The rows come from 5 hidden closed curves, with some noise, and rows from the same curve form a group. Each curve winds through 6 dimensions. The rows are also pushed far along 4 directions, which tell nothing about the answers.
Known rows, each followed by its group:
-3 -20 -16 4 7 6 6 -2 9 -23 9 -1 -7 -5 7 7 18 12 -15 8 12 -9 -9 -> j487
6 17 -23 -20 -4 17 -17 -21 -16 11 -4 28 11 -8 -17 -16 -20 -19 -1 -39 51 1 -32 -> j392
-5 15 -14 33 -24 3 -54 -20 25 -15 18 -5 3 7 -3 -21 45 -35 0 -40 -25 3 25 -> j699
5 -16 -14 5 11 -1 -7 24 -2 -5 9 12 2 3 14 5 -14 34 -8 14 -2 -14 -9 -> j475
-12 4 39 5 -6 -11 32 -5 10 17 0 -19 7 13 5 -2 24 7 11 15 -26 -3 18 -> j728
-4 -1 -13 1 -16 6 -4 -24 2 -16 2 8 -8 -4 -13 -4 11 -29 -3 -24 29 16 10 -> j475
2 -17 2 40 -14 22 -20 2 14 -16 22 -12 -3 10 6 -6 15 25 8 -8 -21 0 7 -> j699
3 -26 -15 -16 5 -18 22 5 22 -34 8 6 -18 8 19 15 8 -2 -34 35 -3 3 30 -> j728
4 8 7 -3 -14 -17 -4 -14 24 -21 2 -23 -9 -6 7 -3 31 -35 -9 -2 -32 1 21 -> j392
4 15 5 -16 5 21 3 -9 -18 15 -16 8 4 10 -15 3 -22 3 11 -7 18 9 -26 -> j487
-6 -14 3 14 -4 -10 -4 -3 8 -16 12 -10 -5 -7 3 -1 13 -2 -6 6 16 -4 10 -> j699
-4 -19 23 24 6 -4 28 30 14 2 8 -16 2 17 24 12 19 45 5 34 -67 -8 18 -> j475
-2 5 -22 36 -5 23 -36 -4 -11 1 13 9 4 -8 -10 -15 10 -7 7 -38 2 7 -10 -> j487
-8 5 25 -12 -11 -30 20 -11 10 -2 -8 -23 -2 -14 -2 0 18 -32 3 2 4 -3 15 -> j392
-7 17 35 2 -7 -23 8 12 21 24 -8 -24 15 4 11 -1 28 1 19 3 -65 -17 20 -> j487
-16 20 34 12 1 -9 25 26 -31 58 -11 4 26 1 -1 -9 -9 38 39 -6 -9 -13 -11 -> j392
3 -2 0 35 4 33 -37 12 3 20 18 -4 22 2 -5 -14 1 29 17 -25 -24 -15 -26 -> j699
2 32 2 -14 4 5 -11 -12 -19 26 -18 -2 11 -15 -15 -12 -9 -21 14 -24 11 -5 -25 -> j728
5 9 -9 -27 19 22 7 -6 -12 16 -13 11 9 3 -8 4 -16 7 -6 -2 18 -6 -40 -> j487
-5 -1 3 11 -15 -14 -25 -13 15 -14 6 -16 -3 -10 -10 -3 20 -34 1 -16 10 4 18 -> j699
2 11 7 1 20 0 9 26 -19 30 -9 3 10 3 12 0 -15 36 11 20 -32 -12 -12 -> j728
7 14 -14 -19 -6 4 -15 -12 7 1 -5 13 2 6 -6 -6 -8 -20 -5 -17 0 6 4 -> j392
-3 -2 13 19 -14 10 -21 -20 35 -8 16 -18 2 15 -9 -6 32 -31 -2 -12 -30 13 31 -> j728
-3 -1 -7 -15 4 -13 12 -10 -7 -4 2 7 -6 -14 -7 -2 1 -31 -18 2 34 5 -3 -> j487
-11 -7 5 38 -5 -2 -21 6 16 1 12 -13 5 9 5 -5 28 9 11 -2 -28 -1 32 -> j475
0 -2 1 2 4 11 -4 -9 1 8 10 3 7 4 -6 -10 -6 0 -3 -4 20 1 -6 -> j728
0 2 23 -12 4 -25 17 -5 12 -3 3 -26 -2 -4 15 -5 9 -1 -5 29 -4 -14 9 -> j392
-9 13 34 23 6 -9 19 20 -21 33 -7 -20 10 -4 11 -5 3 35 28 16 -27 -12 -2 -> j728
6 5 -10 -1 -14 14 -9 -3 4 -8 -2 10 -2 0 -5 0 2 -14 3 -26 -17 9 -4 -> j475
-1 -4 8 16 -18 -9 -6 -7 7 -9 11 -11 -3 -12 -4 -10 13 -16 6 -14 4 2 13 -> j392
-6 -16 -6 0 11 0 44 8 -15 -6 3 15 -10 8 16 7 1 37 -12 32 19 -1 -6 -> j475
2 -3 9 -5 8 -5 2 5 -6 8 1 -5 0 -7 -2 -1 -17 -2 -1 13 14 0 0 -> j728
-3 -20 17 3 12 7 18 0 18 -4 9 -17 -2 11 0 11 6 8 -9 29 -8 3 10 -> j728
-10 -25 8 29 -1 -16 24 13 27 -27 23 -16 -11 17 32 6 49 29 -17 37 -47 -11 31 -> j475
4 -15 -17 -2 3 -6 6 7 13 -20 7 9 -11 8 14 8 5 5 -18 17 -11 4 20 -> j728
0 -24 -16 12 16 13 -8 5 14 -13 21 0 2 5 10 2 18 24 -20 15 0 -16 -11 -> j699
8 -2 -5 -10 21 12 -1 21 -15 20 -5 9 15 -4 2 4 -28 39 4 8 9 -20 -37 -> j475
14 -3 -32 1 -3 36 -38 -4 -16 -1 -2 24 3 -6 -21 -4 -45 5 11 -35 44 12 -22 -> j392
0 -30 -6 17 12 10 9 7 7 -22 11 -7 -13 2 1 14 5 7 -15 21 0 11 6 -> j487
0 8 -1 21 12 14 4 16 -31 29 8 14 13 1 14 -18 -12 53 12 3 1 -16 -32 -> j392
1 -4 -25 11 -13 20 -18 -18 16 -15 16 21 -1 15 -2 -11 21 -14 -12 -26 1 11 13 -> j475
2 -2 -10 -13 10 2 -7 3 -8 11 4 17 10 -2 -7 -2 -22 3 -8 0 36 -7 -18 -> j699
-6 14 -2 37 -5 7 -33 6 -18 14 2 3 6 4 0 -13 1 19 24 -18 -5 0 1 -> j699
5 8 -32 13 0 31 -28 3 -26 3 -12 23 -1 -2 -10 -3 -21 16 17 -31 14 10 -17 -> j392
2 -5 -3 -37 8 -9 36 -7 -5 -17 -20 1 -16 -5 2 20 -10 -8 -14 25 23 4 -8 -> j699
-1 14 -2 -27 -6 -8 17 -15 -16 13 -3 24 5 -1 -8 -12 -17 -14 -6 -11 47 4 -12 -> j475
2 3 15 -24 6 -6 11 4 15 15 -3 -3 12 4 -5 4 -5 -10 -5 6 -14 -5 0 -> j487
0 -26 -8 4 -10 -5 6 -9 16 -35 16 -5 -16 -11 0 6 11 -14 -18 2 23 3 10 -> j392
-1 -25 1 59 -2 43 -24 11 28 -8 24 -14 3 26 3 2 30 33 9 -5 -61 4 18 -> j728
-2 14 23 -43 -13 -27 30 -18 25 2 -16 -8 1 4 -3 7 12 -43 -7 4 -14 4 24 -> j728
-7 16 39 -7 -2 -9 26 -6 3 27 -10 -15 8 14 -3 -2 8 -11 14 9 -22 8 16 -> j728
5 9 -21 -35 -9 2 -7 -21 17 -17 -15 8 -3 -10 -15 10 5 -43 -11 -29 9 4 -4 -> j487
5 -5 1 -10 24 21 5 10 -9 20 -2 4 12 0 -8 8 -21 18 -4 9 5 -7 -34 -> j487
-3 14 9 12 -3 1 7 16 -23 21 -17 4 5 -4 -1 1 -9 19 27 -10 -16 1 -5 -> j487
0 -16 7 -21 8 2 29 2 -1 -10 -13 -6 -4 -2 0 20 -12 21 -3 21 21 -7 -17 -> j487
3 -6 -24 2 5 21 -29 1 4 4 3 16 9 7 -15 -1 -17 1 2 -19 16 4 1 -> j475
-2 -5 -12 -19 14 -4 20 -8 -11 -5 -2 13 -4 3 9 2 -4 14 -20 21 38 -8 -19 -> j699
0 -15 0 19 -16 -2 -7 -2 14 -20 20 -5 -4 -10 1 -5 15 -10 -2 -13 -2 3 11 -> j392
3 -21 -16 -5 30 14 1 20 -11 -2 -8 3 0 -6 -4 24 -26 32 -5 21 15 -10 -25 -> j699
-3 -15 -21 19 5 20 -28 -6 18 -10 14 4 4 9 -4 -2 15 5 -8 -8 6 -2 12 -> j475
2 -8 -27 20 7 14 -18 11 0 -1 17 15 6 -8 1 -8 13 2 -11 -18 -11 -6 -8 -> j487
6 -7 -17 -2 -5 7 -30 -4 33 -20 6 -2 -2 4 -7 8 15 -31 -14 -16 -28 6 17 -> j699
4 12 6 -16 4 -10 7 1 -13 17 -10 7 3 6 4 -5 -26 12 8 13 16 -1 2 -> j392
-4 -2 9 3 7 3 -12 4 4 18 -2 -6 12 0 -8 -2 -8 5 12 -1 3 -6 6 -> j475
4 -13 -25 29 6 29 -60 3 22 -13 17 -3 8 5 -9 -1 13 6 -2 -22 -12 -7 -6 -> j699

New rows. What belongs after each?
7 -19 -57 30 2 49 -48 0 16 -25 23 20 4 1 0 -5 22 19 -14 -40 -9 -11 -24 -> j487
2 -2 -18 26 -9 12 -27 16 12 -2 9 5 6 -3 2 -3 19 -1 5 -29 -43 -2 11 -> j487
5 -6 -21 29 2 33 -26 22 -22 11 0 15 8 -13 -10 -2 -21 33 22 -33 0 -5 -30 -> j487
-7 42 38 9 -41 -19 -16 -12 8 24 -18 -20 13 5 -8 -15 22 -31 43 -42 -46 5 28 -> j487
-5 13 25 -35 20 -24 40 -4 -5 20 -12 -6 2 5 0 8 -4 -19 -14 34 2 1 -2 -> j487
-11 8 29 10 13 -14 25 6 -9 27 7 -14 9 8 15 -12 11 26 7 32 -12 -14 2 -> j728
5 4 -40 -6 -7 6 -18 -17 6 -24 5 23 -9 1 3 -6 12 -22 -19 -22 9 7 4 -> j728
2 -8 12 29 -10 -6 -5 23 4 -1 16 -5 2 2 15 -6 8 27 9 2 -36 -10 4 -> j475
4 -35 -19 -24 3 2 14 0 25 -36 1 1 -11 -6 2 23 1 5 -23 9 21 -8 -3 -> j487
1 -5 0 -11 14 -10 23 19 -9 4 -10 -4 0 -10 15 8 -5 32 1 20 -6 -21 -16 -> j728
2 7 16 -48 7 -14 32 -4 1 16 -21 -3 7 -12 -5 9 -19 -10 0 10 21 -10 -16 -> j728
-3 2 21 19 3 14 1 2 -6 22 11 -6 16 18 5 -10 2 37 13 5 -5 -11 -14 -> j487
8 -6 -23 -34 2 -2 6 -12 12 -22 0 19 -6 1 1 7 -3 -19 -27 -2 21 -1 -11 -> j475
4 -12 -16 27 18 32 -35 25 -16 7 -4 7 6 3 -7 9 -28 44 17 -2 3 -5 -21 -> j699
-9 13 17 3 3 -17 13 11 -32 33 -10 6 7 -2 0 -9 -22 18 21 7 25 -3 4 -> j475
-1 -26 6 -15 -14 -7 13 -13 38 -32 10 -11 -9 13 6 12 16 -5 -16 13 7 -2 21 -> j487
-3 -18 -10 3 -12 -14 -33 -13 34 -36 10 -13 -10 -3 -11 10 15 -44 -16 -4 15 10 36 -> j699
8 -19 -40 -13 1 33 -3 -9 -9 -32 -12 21 -14 -5 -13 21 -23 13 -6 -16 44 10 -29 -> j487
-8 1 25 20 -2 -13 18 18 -9 10 -5 -16 -3 2 6 6 8 13 16 15 -30 4 16 -> j487
-2 -38 2 15 -4 -10 7 13 29 -35 17 -15 -14 -8 4 17 21 -10 -18 16 -20 1 27 -> j699
-8 11 21 -11 6 -14 28 -10 -2 9 -11 -17 -2 0 3 3 15 -8 0 19 -2 -1 5 -> j728
7 -6 -11 8 6 27 -13 6 3 2 6 7 4 11 -6 5 -7 5 -2 -7 -17 7 -7 -> j487
-7 -7 6 -6 -15 -27 13 -8 21 -18 5 -8 -6 -6 8 0 26 -17 -8 2 1 -6 24 -> j487
4 28 5 -40 -17 -8 6 -11 -5 18 -26 12 9 -14 -17 -4 -20 -34 13 -34 17 2 -9 -> j728
-5 6 2 21 12 10 10 13 -34 21 -4 6 0 1 2 -2 -8 28 12 9 1 6 -16 -> j487
-7 6 5 -2 11 7 7 0 -12 22 -9 0 10 1 -5 -1 -4 12 12 4 10 -5 -5 -> j475
-3 5 6 22 5 1 -1 12 -26 19 3 2 3 -6 4 -11 -14 25 15 5 8 -4 -7 -> j728
2 23 0 -28 -20 -7 -17 -23 20 7 -3 8 15 -1 -13 -12 10 -44 0 -40 2 -3 -1 -> j487
-7 -12 11 -5 13 -8 32 4 -5 -2 -3 -10 -3 0 11 10 6 28 -5 30 13 -14 -12 -> j487
-2 -21 -17 -15 2 -11 27 -2 18 -27 10 10 -9 6 23 8 18 15 -28 21 5 -9 8 -> j728
3 -3 -42 7 -3 19 -21 -2 -4 -13 6 28 -3 -7 -2 -4 5 -8 -10 -31 7 4 -9 -> j487
0 -5 -3 37 1 8 -21 13 -7 3 16 -4 2 -2 8 -13 4 21 8 -1 -13 -5 3 -> j728
-1 -3 -21 21 -3 6 -28 -5 20 -17 13 -2 -2 -7 -3 -3 38 -31 -13 -24 -31 1 12 -> j487
11 18 -6 10 0 31 -38 12 -15 30 -10 5 19 -9 -19 -10 -26 7 29 -41 -18 -2 -28 -> j728
-5 31 17 -15 1 -16 7 -5 -27 34 -18 -1 8 -23 -19 -9 -10 -39 15 -18 15 5 -10 -> j487
-4 -15 35 29 2 -7 -4 16 36 7 21 -35 11 15 12 -1 27 15 5 24 -59 -12 29 -> j728
-2 -8 1 10 8 8 10 3 -3 3 14 9 1 19 9 -1 1 23 -11 20 0 2 -4 -> j487
-1 -18 10 -8 11 -29 34 23 -5 -5 2 -7 -6 -11 22 8 -8 30 -9 43 6 -17 6 -> j728
0 3 -3 -9 4 -10 19 13 -9 8 -8 6 4 -8 16 0 -2 28 3 6 -6 -20 -13 -> j728
1 -7 -14 7 9 19 -10 1 7 1 10 3 11 0 3 -2 14 23 -4 -8 -4 -19 -22 -> j487
6 -16 -19 12 1 14 -10 8 -7 -13 5 6 -6 -13 -2 2 -14 17 1 -7 20 0 -9 -> j728
4 -11 -39 -7 -1 5 -10 -5 1 -29 5 23 -12 -2 3 6 0 -3 -22 -7 20 3 -5 -> j475
-4 -10 6 20 4 -5 -6 -4 26 -16 14 -25 -7 7 11 1 36 -10 -13 19 -31 -2 25 -> j728
-4 -11 20 -22 22 -13 37 6 12 11 7 -9 9 12 15 6 9 21 -18 42 -4 -20 -10 -> j487
0 -18 -20 9 -14 23 -3 -14 16 -25 13 14 -7 11 -2 1 16 0 -10 -18 6 8 8 -> j728
-5 15 25 -21 -9 -17 9 -24 19 6 -4 -19 7 4 -6 -5 20 -32 -2 0 0 -5 6 -> j487
-5 -12 7 2 20 -5 2 19 -7 7 -8 -12 3 -6 0 14 -12 21 6 23 2 -11 -8 -> j699
-1 8 1 -1 -2 14 -14 -14 9 6 2 -4 12 3 -7 -8 11 -4 3 -17 2 -8 -16 -> j487
10 -26 -28 26 -8 35 -22 -3 13 -38 13 3 -15 4 -3 9 4 11 -6 -16 -8 11 -1 -> j699
3 -16 -5 6 -1 19 1 6 15 -11 3 4 1 18 7 11 3 33 2 3 -19 -6 -4 -> j487
5 -3 -21 -12 -4 18 -15 -5 15 -3 4 16 11 2 -5 -2 0 1 -5 -27 2 -10 -17 -> j487
-7 13 32 -10 -18 -20 12 -15 14 7 1 -8 4 17 1 -9 9 -16 4 3 -4 4 21 -> j487
1 19 9 24 -8 12 -18 9 0 26 13 4 21 13 8 -22 14 21 16 -23 -44 -15 -10 -> j475
7 -2 -1 0 16 11 -5 3 -11 8 3 -4 5 -3 9 -7 -20 35 2 17 16 -13 -19 -> j392
0 -10 8 -35 4 -12 30 -10 27 -18 -9 -8 -8 11 4 23 11 -13 -20 25 -7 -1 11 -> j487
-4 27 0 15 -13 3 -18 -18 -17 9 -3 6 -1 -3 -17 -16 7 -39 11 -31 7 21 1 -> j487
0 -4 -22 -3 0 11 -5 -3 -19 2 3 29 0 -1 -9 -7 -26 7 -2 -13 48 6 -9 -> j475
4 -9 -7 1 -15 0 -24 -16 48 -33 15 -9 -9 12 -6 8 34 -55 -22 -14 -39 18 41 -> j487
-2 0 19 -29 5 -13 34 4 7 13 -6 2 7 13 7 7 -7 18 -3 25 -3 -10 -3 -> j487
-6 27 15 -24 -1 -26 7 -1 -33 25 -31 0 2 -28 -20 -1 -26 -35 20 -13 38 6 -14 -> j699
-3 -12 -1 17 -19 -8 5 -3 25 -31 18 -8 -12 6 15 -1 39 -6 -14 -1 -32 0 22 -> j475
-4 6 10 16 -4 1 -3 -7 4 0 -4 -16 -3 2 -4 1 16 -15 10 -2 -20 10 16 -> j728
7 5 3 1 -5 8 -24 -2 7 11 5 1 12 7 -5 -10 -18 3 10 -12 3 0 4 -> j392
-7 5 10 -4 7 -18 21 0 0 8 8 2 0 7 7 -4 16 -13 -14 21 -10 2 12 -> j487
